The groups are shells around one centre, one inside the other: the same stretched ball of 5 dimensions in 7 sizes.
(in the rows, 128 means zero)
Some rows, each with its group after it:
[132 114 127 152 154 136 158 102 128  85 113 108 138 113 112 137 112 157
 137 139 131 122 100]
R
[ 91  88 137 136 142 139 125 111 120  93 122 136 133 116 113 138 114 148
 115 117 121 134 116]
G
[135  78 124 146 132 147 188 107 135 119 112 110 137 109 120 116 130 138
 179 163 109 103  89]
D
[ 96 141 143 148 157 121  97 120  99  65 111 128 138 146 112 160  96 168
  85  97 157 132 146]
M
[147 198 126 167 186 101 114  98 114  65 104  93 142 131 101 145 101 166
 110 104 181 146 122]
N
[162 144 119 167 146 118 180 111 121 118  96  88 146 134 120 111 126 141
 190 154 153  98 108]
N
[162 146 115 186 169 125 184  94 120  55 104  87 152 119 121 141  90 188
 139 145 166 109  96]
G
[148 138 115 171 158 117 166  97 124  98 107  97 146 115 116 114 116 152
 164 136 157 123  99]
H
[ 86 105 158  99 132 142  90 134 120 123 114 137 117 143 100 150 136 116
 114 118  99 128 142]
D
[133 169 129 163 178 113 120 101 114  59 109 103 141 127 105 151  96 172
 102 108 167 140 120]
H
[118  87 138 141 138 153 162 116 122  80 112 119 135 126 119 154 107 164
 126 148 114 101 111]
M
[ 89 144 151 120 149 120  73 128 107 104 111 132 126 149 100 149 122 130
  99  94 137 142 152]
R
[ 96 155 136 145 159 103  82 114 105 101 113 128 136 136 106 128 118 137
 112  84 163 154 142]
H
[144 104 122 165 149 141 187 103 125  78 109 102 145 116 122 137 104 171
 149 155 135 102  95]
D
[139 133 135 146 162 139 149 106 127  69 109 102 134 123 106 158 105 166
 116 140 131 118 108]
D
[138 160 135 151 163 122 130 113 116  79 103 101 137 138 107 151 108 158
 121 126 151 121 124]
H
[107 121 151 102 151 143  98 118 134 109 116 123 114 124  90 154 134 122
 109 124  98 142 122]
N
[ 83  71 152  91 121 151 107 127 135 148 121 143 113 122 100 129 153  97
 141 130  77 133 121]
N
[139 122 133 140 156 140 153 106 133  88 111 103 132 117 106 145 117 151
 134 145 121 120 102]
Z
[169 147 121 156 168 131 173  95 139  86 105  83 137 111 104 136 116 156
 153 155 136 119  88]
G
[138  64 126 140 126 158 200 109 140 119 112 109 134 108 121 121 131 138
 182 176  96  94  84]
G
[ 65 114 144 131 139 115  75 124 101 111 119 151 133 139 111 129 121 130
 106  81 144 149 150]
M
[ 98  88 148 100 125 145 117 127 133 148 116 132 117 127 101 126 152 100
 152 135  87 126 121]
R
[119 155 143 138 166 126 104 114 115  72 109 113 131 137 101 162 106 158
  94 111 143 135 132]
R
[168 192 122 159 180 108 139  97 129  93 101  80 137 123  97 130 120 146
 147 130 161 136 106]
G
[186 164 117 161 170 124 182  95 140  98  99  71 138 114 104 127 123 148
 174 162 143 114  86]
G
[ 98 154 150 126 163 123  76 120 111  77 113 126 126 142  97 165 109 149
  79  95 140 146 145]
Z
[127 111 129 140 147 134 148 106 131 110 114 112 133 114 108 125 127 136
 151 138 123 127 102]
Z
[196 155  98 198 155 110 223  95 126 113  92  67 158 120 128  92 121 153
 223 170 173  91  84]
M
[184 116 108 186 148 138 235  98 131  87  99  77 154 115 130 121 108 172
 195 184 145  78  78]
M
[ 70  93 164  88 143 154  72 125 128  96 126 147 109 126  90 171 126 129
  72 107  84 149 134]
M
[ 95 108 132 144 144 123 117 111 114 106 118 132 137 123 114 123 120 139
 130 107 139 139 123]
N
[ 83 122 155 107 157 138  72 118 122  83 122 137 117 127  92 168 117 140
  71  98 112 154 135]
D
[159 142 122 171 166 131 176  99 124  63 104  89 145 121 115 147  98 178
 136 148 151 109  99]
D
[166 154 119 165 153 118 174 108 124 112  97  85 144 132 115 117 124 143
 182 152 153 104 106]
R
[ 72  68 154 106 125 154 108 129 120 109 122 149 121 130 109 150 126 131
 108 121  92 125 131]
H
[ 71 135 154 103 144 116  49 128 113 131 117 145 118 142  93 134 140 104
 104  82 125 161 154]
R
[119 166 142 138 163 115  96 118 112  91 106 112 131 143 100 149 116 143
 109 106 150 137 139]
Z
[118 150 147 121 151 126 100 125 119 110 105 114 124 145  98 148 129 128
 122 119 128 129 137]
N
[176 141 121 156 152 132 191 106 135 109  98  79 139 124 112 125 127 144
 184 170 132  97  93]
H
[124  99 137 134 135 145 155 119 125 108 109 115 132 129 114 138 124 140
 149 149 113 105 113]
Z
[ 80 131 157 109 157 133  64 122 116  83 119 139 119 136  93 169 115 140
  68  92 120 154 144]
Z

New rows, each followed by its group:
[196 138 108 181 164 136 225  90 140  80  99  67 148 107 118 128 109 172
 184 182 144  93  71]
M
[186 192 108 195 184 104 178  89 121  66  96  69 154 122 114 128  98 178
 157 140 188 118  96]
G
[180 167 108 188 161 108 191 100 119 100  94  76 154 130 122 110 114 158
 190 152 176 101 101]
N
[149 153 124 165 171 123 152  98 123  68 107  94 142 119 109 144 102 170
 127 132 155 126 104]
R
[115  86 141 130 145 158 150 112 131  77 118 120 128 116 109 160 110 159
 112 145 102 115 105]
M
[199 170 100 196 163 106 213  94 126 109  91  64 156 122 123  97 120 153
 215 165 177  97  87]
G
[116 153 133 137 156 108 102 112 119 122 110 116 131 130 101 119 133 121
 141 106 147 147 128]
Z
[145  86 122 145 135 146 193 105 140 123 111 103 135 107 117 114 134 133
 187 169 108 103  85]
D
[121 188 136 143 178 101  80 107 115  88 109 109 132 133  93 142 116 142
 102  90 164 160 134]
D
[ 99 169 149 123 162 111  63 121 111 100 110 124 124 145  93 149 123 130
  94  88 146 154 150]
Z
[139  94 130 147 131 146 184 117 126 110 105 106 138 129 122 130 123 146
 171 164 117  89 105]
G
[101  63 137 138 128 154 160 117 122  95 118 131 135 120 122 141 114 153
 134 143 108 106 110]
M
[ 30 126 172  98 152 126   8 134  96  74 127 170 117 151  93 181 106 142
  21  51 128 172 177]
M
[130 142 135 150 153 126 136 117 113  86 104 107 138 140 112 146 109 156
 128 129 146 114 126]
D
[191 105 104 178 145 141 245  92 144 110 101  74 149 102 126 105 124 154
 218 194 130  83  63]
M
[149 162 121 172 159 109 152 109 112  94  99  95 148 137 117 124 112 155
 155 129 170 115 119]
H
[201 116 103 185 150 140 252  92 142  98  97  66 152 106 127 111 117 164
 216 198 137  77  63]
M
[119 171 139 147 163 109  98 117 107  88 104 112 136 146 105 145 111 148
 112 102 162 136 142]
H
[ 57  88 155 112 131 138  78 130 107 104 122 157 124 139 109 149 121 132
  91  95 114 140 148]
H
[ 26 110 170  99 146 130  16 134  96  77 129 174 118 147  97 176 107 141
  28  54 123 169 173]
M
[149  85 115 163 137 143 207 101 134 107 110 101 145 107 125 114 121 152
 186 168 124  97  82]
G
[ 90  72 151 108 137 161 123 118 132  93 123 137 119 117 104 160 121 141
 103 133  86 127 114]
M
[109  84 145 116 129 152 141 123 130 119 114 125 124 127 109 140 133 128
 142 146  95 111 116]
Z
[105  94 142 131 136 145 136 121 120  97 113 126 131 131 114 146 117 146
 125 134 115 114 122]
Z
[156 139 125 167 161 134 175 105 121  65 103  92 145 127 117 150  98 178
 136 149 148 103 104]
G
[126  90 129 141 128 139 168 117 126 126 109 115 136 125 120 117 132 131
 175 152 117 103 107]
Z
[109 179 144 137 177 111  72 111 111  70 111 117 129 138  93 161 105 154
  76  87 158 158 142]
H
[ 59 100 163  84 123 134  57 141 116 149 118 155 111 147  96 136 151  91
 115  98  95 145 156]
G
[135 101 133 120 131 141 158 117 141 150 108 108 124 120 106 112 153 105
 187 159  98 113 101]
H
[142 123 127 159 156 136 166 104 124  75 108 102 141 121 115 144 104 168
 135 144 139 111 103]
Z
[ 15  93 175  72 129 132   4 142 106 127 130 182 106 146  90 156 138  99
  57  59  97 174 175]
M
[175 121 111 184 149 135 221 101 125  84  99  81 153 121 129 125 105 174
 184 174 150  82  87]
M
[ 96  84 152 110 139 159 121 122 128  88 119 132 120 125 104 166 117 146
  99 134  91 122 120]
G
[135 137 138 119 142 127 129 120 133 144 104 105 123 133  99 120 150 105
 170 141 114 122 118]
D
[ 88 143 145 118 153 113  68 117 117 122 117 133 123 131  95 129 135 114
 113  89 135 162 140]
H
[101 134 149 125 149 129  96 124 113  93 111 126 127 143 103 155 117 142
 103 110 131 131 140]
Z
[113 118 143 116 131 130 120 127 124 144 107 120 124 139 105 122 146 106
 160 133 112 121 129]
H
[ 52  95 156 112 138 134  65 127 106  96 125 159 124 136 105 153 116 136
  76  84 120 151 150]
H
[ 63  60 153  92 117 148  94 129 127 146 126 156 115 123 103 127 149  99
 130 116  81 139 129]
M
[ 59 111 161 109 146 137  59 129 106  79 122 153 121 142 100 172 109 146
  58  85 119 148 154]
H
[116 118 134 139 155 133 130 106 127  90 116 118 132 115 105 140 117 147
 122 124 127 135 110]
R
[140 168 127 163 175 114 128 101 117  68 107  99 141 126 106 145 101 167
 115 116 164 136 116]
Z
[124 195 136 136 170  94  76 112 116 118 105 108 129 139  91 125 133 118
 128  92 162 159 139]
M
[ 75 112 162  99 145 142  69 129 118  95 120 143 115 139  95 168 122 132
  76 101 104 144 145]
R
[131 129 138 133 142 131 138 120 124 118 104 108 130 137 108 133 131 129
 152 140 124 113 121]
Z
[188 130 111 165 148 132 217 100 142 122  97  73 143 114 117 107 133 139
 213 183 131  91  78]
H
